There are 3 ways to turn a row about zero (a turn may also mirror it). The second row of each pair is the first, turned, with some noise. The first 21 pairs use one turn. New pairs use 2 turns, one after the other, and a turn may come again.
Known pairs, each followed by its turns in order:
[-25.6 -17.7  41.2 -43.0 -40.7 -10.6]
[-13.5  23.3  52.2  14.8  38.1  30.0]  (1)

[-30.5  42.6 -30.7 -41.5  22.3  38.1]
[-44.6  18.9  17.6  14.4 -56.4 -34.9]  (1)

[ 27.0  35.0  32.8 -24.0 -43.4 -14.3]
[-7.3 48.5  4.7 -6.5 44.6 36.5]  (2)

[-29.1  19.6 -40.6   7.2  40.8  43.0]
[ -5.0 -47.4 -13.8  50.9   5.4 -42.3]  (2)

[-33.0  11.8  18.7 -12.2  35.2   0.7]
[-32.7 -11.7  20.5 -25.0   9.7 -34.0]  (0)

[  0.4 -20.1 -42.1  28.1  42.2  28.0]
[ 20.5 -37.1  34.2 -21.8  35.0  31.2]  (0)

[ 42.2 -19.8 -37.0  26.1 -17.6  -9.4]
[ 33.6  -7.3  36.1 -36.8  11.8 -20.5]  (2)

[ -5.8  33.0 -22.1 -12.4 -23.2  -3.0]
[-32.7  12.5 -21.8  -9.5 -16.4  27.7]  (0)

[-21.8  -3.7 -34.5  -1.1 -28.8  26.8]
[-13.2 -35.0  32.8   7.9  19.7   0.0]  (2)

[-27.8  26.6 -27.9   2.2 -38.2  17.5]
[-18.6 -19.1  41.2  30.0  22.9   9.0]  (2)

[  1.8   7.6   6.6  38.9   9.0 -15.9]
[ 30.8  -0.2 -15.4 -30.7  -2.0   2.2]  (1)

[-16.4  -6.0 -42.5 -32.6  31.6  -7.7]
[-39.4 -13.9 -11.5 -10.0  -2.8 -46.9]  (2)

[ 3.0 37.0 -1.2 42.6  8.3 10.1]
[ 18.7  22.9 -31.5 -27.1 -23.8 -11.7]  (1)

[ 18.2  38.4 -17.3  34.5 -13.6 -15.0]
[ 49.2  16.1 -33.9   7.2 -15.3 -11.4]  (1)

[-23.3  -1.7  10.5  -3.4 -35.7 -20.5]
[22.1 19.9 33.0  9.1 21.1 -4.7]  (1)

[  8.9  -9.8 -27.7  21.6  22.9  18.2]
[ 21.3 -28.7  -2.8  -0.1  -8.6 -32.9]  (2)

[-24.2  20.6 -18.7   3.0  -9.6  38.6]
[-25.4  20.1  29.0 -10.6   5.8  32.5]  (0)

[-31.4  21.3 -40.8 -18.6  29.5  13.9]
[-40.5 -17.6   4.5 -41.2  25.2  21.4]  (0)

[  3.2  -6.8  -9.2 -39.7  26.5  -4.5]
[-23.9 -31.7  19.3  14.5 -22.8   4.7]  (1)

[-24.8 -35.4 -17.8  29.8  25.7   0.0]
[  4.5 -32.9  14.4  12.8  49.8   1.9]  (0)

[-6.4 38.1  2.7 21.5 32.0 28.9]
[-20.1 -20.8  45.4 -21.8 -13.6   0.9]  (0)

New pairs. What belongs after each?
[  3.9 -23.1   5.0 -39.5  -4.6 -35.5]
[-13.4  22.4  42.9  16.1 -19.7 -16.4]  (2) (1)

[-4.3 24.2 37.1 15.4  0.2 -2.3]
[  3.0  28.3  23.1   9.1 -13.8  27.6]  (0) (2)

[23.7 -2.2  7.8 16.1  8.7  2.5]
[ -6.0 -11.0 -13.9  22.0  -4.1   7.5]  (2) (1)

[ 34.6  15.9  28.6  28.3 -27.3  29.0]
[ -3.8  -4.1 -21.9  14.8 -44.2 -44.8]  (1) (1)

[-38.5 -14.2 -23.4  28.2 -17.6 -41.1]
[ 21.2 -34.3  14.4  19.9 -41.5 -26.0]  (0) (2)

[ 28.2  -7.2  -8.1  39.4 -15.0 -24.5]
[ 19.9 -14.4  -8.0 -35.2   8.8 -38.0]  (1) (2)

[ 41.7 -37.7 -41.5  29.9  16.9  17.5]
[  1.7 -47.1  12.6  29.3  27.5  42.9]  (2) (1)

[-43.3  40.8  -6.5  -6.9  26.8 -11.2]
[-31.9  14.0  -2.6   7.6  41.5 -28.2]  (0) (0)

[-33.7  18.6 -34.2  10.5 -32.3 -33.8]
[ 42.3  -8.0 -19.5   6.8  -5.7  47.9]  (1) (1)

[ -4.9 -40.8 -23.8 -42.4  41.2 -32.8]
[-20.3 -16.9  23.2 -37.4  67.8  26.5]  (1) (1)

[-41.0 -39.6  14.2  27.8 -18.6 -21.2]
[ -0.2 -61.0  28.0  20.9   3.1  -3.1]  (0) (0)

[ 13.3 -21.8  -1.0  -6.5 -24.6 -41.6]
[-16.6  29.7  26.6  20.8 -15.1  24.9]  (2) (1)

[ -3.9  36.4  -9.5  39.8  13.8 -15.3]
[-13.6  13.6   8.7 -16.4  49.8  -8.2]  (0) (1)

[  8.4   1.6   2.6  16.2 -14.7  27.0]
[ 24.2 -10.0 -16.6 -21.7  -2.2   0.6]  (2) (2)

[ -8.2 -16.9   2.5  29.6 -42.3  15.7]
[ -0.5 -19.4  45.8  10.8 -21.3  11.7]  (0) (0)

[-25.4   9.1   0.5  -3.4 -36.0 -22.5]
[ 34.3  31.0 -20.4   1.0   8.4   3.6]  (1) (2)

[ 22.1  32.9 -37.1  34.8  15.8  11.4]
[ 28.2 -42.0 -13.3  18.0 -30.7 -23.3]  (2) (0)

[ 14.2 -26.8  41.6   0.7 -36.7   4.1]
[ 15.1  44.3  29.7 -36.5  -1.4  11.7]  (2) (0)

[ 42.8 -21.1  20.0   1.8 -33.7  43.4]
[ 10.2 -29.3   6.4  41.7  -6.8 -52.5]  (1) (2)

[-29.2 -12.2 -27.9 -43.0 -34.1  32.2]
[ 12.5  37.8  -3.3  40.8 -47.2   4.6]  (1) (2)

[ 13.4   4.4  19.0  20.0   3.0 -14.1]
[ 14.7   9.3   1.1 -26.5  -7.7  16.8]  (1) (0)

[-22.4   5.3 -40.3 -20.2 -21.0 -10.9]
[ 41.3  -1.3  -0.6 -17.6  10.6  23.5]  (1) (1)

[-29.3  25.7  15.1  23.8  32.2 -43.3]
[13.8 30.6 56.5 24.9 24.0  5.5]  (2) (2)

[-32.3   1.9  19.1 -31.0 -30.1  -6.8]
[-46.4 -33.3  -4.8  -3.6  -6.2   9.9]  (0) (0)

[ -8.0   2.7  17.4 -28.2  41.6   3.6]
[-20.1  32.1  25.0  -4.7  26.3  -8.8]  (1) (1)

[ -3.2  13.4 -27.8  20.1  10.8 -21.4]
[13.1  5.1 10.9  4.2 39.4  8.9]  (0) (0)

[-20.5 -11.2   0.3 -16.9   5.6  43.1]
[ -0.1 -40.9   4.6 -13.1 -30.0  -6.1]  (2) (2)

[-43.0 -15.5  -3.5  10.2  34.1 -18.1]
[ 33.6  20.8  10.9  12.6  32.9 -19.0]  (2) (1)

[-32.2  24.7 -40.2  27.9  -1.5   9.2]
[ 30.4  -1.8  -1.1 -41.8  30.0  21.4]  (2) (1)

